All groups share one centre, and each spreads out both ways along 7 directions, with some noise.
Some rows, each with its group after it:
[ -8  11  22 -22 -11 -16  10  56 -65   1] => bama
[ -7 -17  15 -27  29 -21  -1  16 -12  14] => bama
[ -9  31  -3 -55  21 -18  33   7 -16   6] => rapav
[-26  13 -26 -27 -21  14 -52  54  31   7] => tegiv
[  6 -18  -4   6  14  -4  -4 -19 -14  -6] => bama
[ 27  -8  -6   2 -39  26 -26  78  -8 -25] => bama
[  0  -8  -2  16  19  -7  35  19 -38  20] => tegiv
[ 22 -28 -12 -15  37   3 -25   2   3 -12] => Ves
[ -1 -19  -6  12  20  -1 -11 -30  -5  -2] => tegiv
[  3  18  -5  12 -12  17 -12 -17  50   4] => rapav
[ 19   8 -16   6  -7  20 -25 -19  34 -10] => bama
[ -5 -68  39  27   8 -13 -39 -34  -7 -26] => rapav
[-39  18  55  -7 -37  -9 -17  16  -9  -8] => bama
[-18  -4   8   6  -7  10 -29   6  -2  -6] => Ves
[-16   6  39  25 -25   1   2  18 -11   1] => terot
[-10 -12  37  30   0  -8 -37 -21 -11  10] => terot
[-20 -38  -3  27  28  -5  -3 -19 -38   2] => Ves
[-10  17 -13 -10   0   7   4 -25  26  -4] => terot
[ 16 -11   4   7  24  -3  16 -21   4   3] => Ves
[ -2 -27  56 -20   0 -26  18  -4 -19 -26] => terot
[ 30  21 -18 -36  14  -8 -15   5  -7   6] => rapav
[  2  -6 -27  23  -1  22 -18  12   6   0] => bama
[  2   0  -1 -19  -1  -1 -25  22   0  -2] => bama
[24  2 -3 -8 14 -1 12  1 17  8] => tegiv
[ 12   4  20 -12  22 -21   9 -19 -23   8] => terot
[-48  -9 -17  34 -15  15 -45   0 -12  -1] => tegiv
[ 11   2  12 -17  19 -15  15 -19  -8   6] => tegiv
[ -6  22 -26 -22  -6   9  17  16   2  -5] => terot
[  6  -4  44  42  40  37  -2  35 -11  -6] => Ves
[ -9 -31 -13  -9  18   0   8  28  -3 -11] => rapav
[ 11  32  34 -29 -16  -7  11  15  24  -6] => rapav
[  6 -16  27  -9 -11  -5  -9  22   4 -16] => terot
[ 20  17 -20 -10  26   2 -39 -48  34  18] => terot
[ -3 -46   5 -33  22  -6 -17  -8  29 -26] => rapav
[  8  15  30 -58  38 -25  -8   7 -52  -8] => Ves
[ 1 -8 23  2  3 -6 -2 -8  2 -5] => Ves
[  6 -13 -14  37  25   5  13 -41 -13  12] => tegiv
[  4  18   2 -17   8 -12 -19 -28  -7   5] => rapav
[ 19  25  12   3 -13   7  38  42  29  22] => tegiv
[  2  30  46 -17 -23 -10   3   2  -4  -2] => rapav
[-23  40 -23   8 -30  27 -24  10  30   5] => terot
[-1 -7 19 20  6 -1 12 -8 -4  2] => Ves
[ -9  -5  32 -12  11 -19   9  -1 -15   4] => bama
[-21  20  -6   0 -14   9 -34  -6  26   2] => bama
[ -2  -7  26   1   8 -10  47  24  35  25] => tegiv
[ 31   2  -8   2  -5   3 -45   2   2  -1] => rapav
[-15 -15  24  10  -2  -7   3 -11  -7  -7] => terot
[-15  30  13   7  34  12   2   1 -44  12] => Ves
[ 10  10  22 -28  13  -9  -8   8 -14  -7] => Ves
[  0   4 -28 -42  33 -14 -29 -17 -23   2] => tegiv

New rows. What belongs after each?
[-26   4  18   5 -10  -4  10 -17  -5  -5] => terot
[ 33  -8  33  39   3  -8   5 -37  -5   7] => rapav
[-28   0  19 -36 -17 -11   6  -2  -7 -30] => terot
[ 15 -17   6 -34   6  -4   9 -11  37 -26] => terot
[-33   7 -14   6  -2   8 -13   3 -11   6] => rapav
[  1  11  27 -16  10 -22 -32 -17 -28   9] => terot
[ -5  22 -14 -23   2  -2   9  -5  -3  -1] => terot
[ 34 -28  -6   6   8  14   7  30  57   4] => tegiv
[ -9  20 -34   0  -2  12 -48   0 -30  -5] => tegiv
[ 13 -65  27 -66  23 -21 -16  30  24 -46] => rapav
[-15  11   5  14  14   1  37 -24   3  14] => rapav
[-18 -11 -11 -67  32 -15  13  13   7 -17] => rapav
[  2 -32  27 -14  14 -18  37  -1 -20 -23] => terot
[ 24 -12 -18 -32  25  -4   7  -8  20 -10] => terot
[ 12 -51   0   7  25  -4 -38   0  -2  -8] => terot
[-30 -15  -6  -5  15  -2 -14  -7  27  13] => tegiv
[  2 -24  17 -14   9 -10  50 -15   2 -24] => terot
[ -7 -24  -5   2  13  -2  -5 -14   2  -9] => terot
[ 14  14  -5  -7 -19   3 -60   8   0  -1] => rapav
[  7  20 -10   7  -4  12 -17   5   9  12] => terot
[-18   9   8 -18  -4  -2  29 -26  11 -15] => terot
[-35  -5  -8  57 -18  28 -56 -45 -14 -16] => tegiv
[-20 -44  18  -6  29 -24  10  -8  11   6] => tegiv
[-19  10   9  12 -38  15  17  56  -9 -11] => terot
[-71 -30  40  13  -4 -20 -19 -34  -1  -5] => tegiv
[  9 -39  44  82  -1  -6 -13 -64 -27   7] => rapav
[-23 -11  48  -1 -18  -6  58 -36  33 -27] => terot
[ 37  29  -6  -7  12  -7   7   2 -33  22] => rapav
[-28  12  26  18 -11  -6 -28 -61  12   0] => rapav
[ 11 -33  25 -19  20 -19  30 -33  14 -26] => terot
[ 28   7 -22 -14  45 -12 -14 -36  -6  22] => terot
[ 22  14   4  23  11   0  -1  12 -19  27] => terot
[ 11  18  30  -7  -7  -6 -22   1   7   5] => terot
[ 52  30 -21 -12  19  -1  15   4   4  21] => rapav
[-13 -71   5  10  31 -12   2 -32 -20 -25] => terot
[ 13 -12  30  28  -8   6 -36   1  30   3] => terot
[-25  -7 -10   6 -20  16 -31   6  21 -15] => terot
[-23  27 -13   1 -15  12  11   9  -5   3] => terot
[-31  13   3 -21  14 -10  41 -74  28 -15] => terot
[ -9  20   3 -14  -6   2  29  48 -15   5] => rapav
[ 27  -7  12 -17 -23  13 -66   5  66 -24] => rapav
[ 15  36 -11  71 -25  23 -39 -27  -9  33] => rapav
[ 15 -42 -11 -37  34 -18 -18  19   5  -7] => tegiv
[-29  16 -12 -27  13   1  20 -10  26   0] => rapav
[  3  37  14  13   1  -3  10 -23   3  25] => terot
[  3  26 -11  14  21  -1 -33 -52  15  30] => terot
[-42   9  10  -7 -23  -1  32   3 -21 -21] => terot
[ 9  2  0 -5  5 -1 31  7 -7 -4] => terot
[  7  -5  -7 -15  12   4   0  -1  24  -4] => rapav
[ 37 -61   5   4  30  -6 -21  27 -10 -11] => terot
[-37   2  22   2  -6 -10  19 -30 -15  -9] => terot
[-50 -37   3  -5  -1  -6 -20 -47  10 -37] => terot
[  9  18  30  -7   0 -15   5 -20 -20   6] => rapav
[-12 -27  -8  -9   1   6   0 -22  34 -28] => terot
[ -5   2  30  38 -38  19 -49  31  24   5] => terot
[  6  -4  37 -11  -8  -8  24   7   5 -12] => terot
[-23 -18 -21  10  57 -11   1 -49  10  33] => bama
[-14 -16  -9  -7  18   6   2  -9  26  -7] => rapav
[ 17   2  15 -19   6 -10 -49  -1   0   2] => terot
[-27 -10  10 -25  13 -22  14  23   5  20] => tegiv
[  2 -31  16 -12   4  -3   4 -20  32 -27] => terot
[-19   8  18  -2 -40  13  36  48   1 -21] => terot
[ 51  -9   7  -9  11 -13 -22   0 -16   0] => rapav
[-13  -2 -23 -63  30 -11   2  22 -11  -8] => rapav
[  7 -31  45 -27  36 -39  47  -8  -1   7] => tegiv
[ 7 15 -3 -6 10 -2 30 10 34 24] => tegiv
[ 10   2  -3   7  15  -5 -12 -33   1   6] => rapav
[ 21  26 -17 -17  -2   5  -5   3 -13  -3] => bama
[-17  -6  18  -9  -9  -8  -5   4 -12 -13] => terot
[-34 -27  32  43  17  -8  36  34  -7  39] => bama
[  3 -24 -22 -28  25   4  -2  12  30 -12] => rapav
[  2  22  -4  15 -13  12 -16  17   1  17] => terot
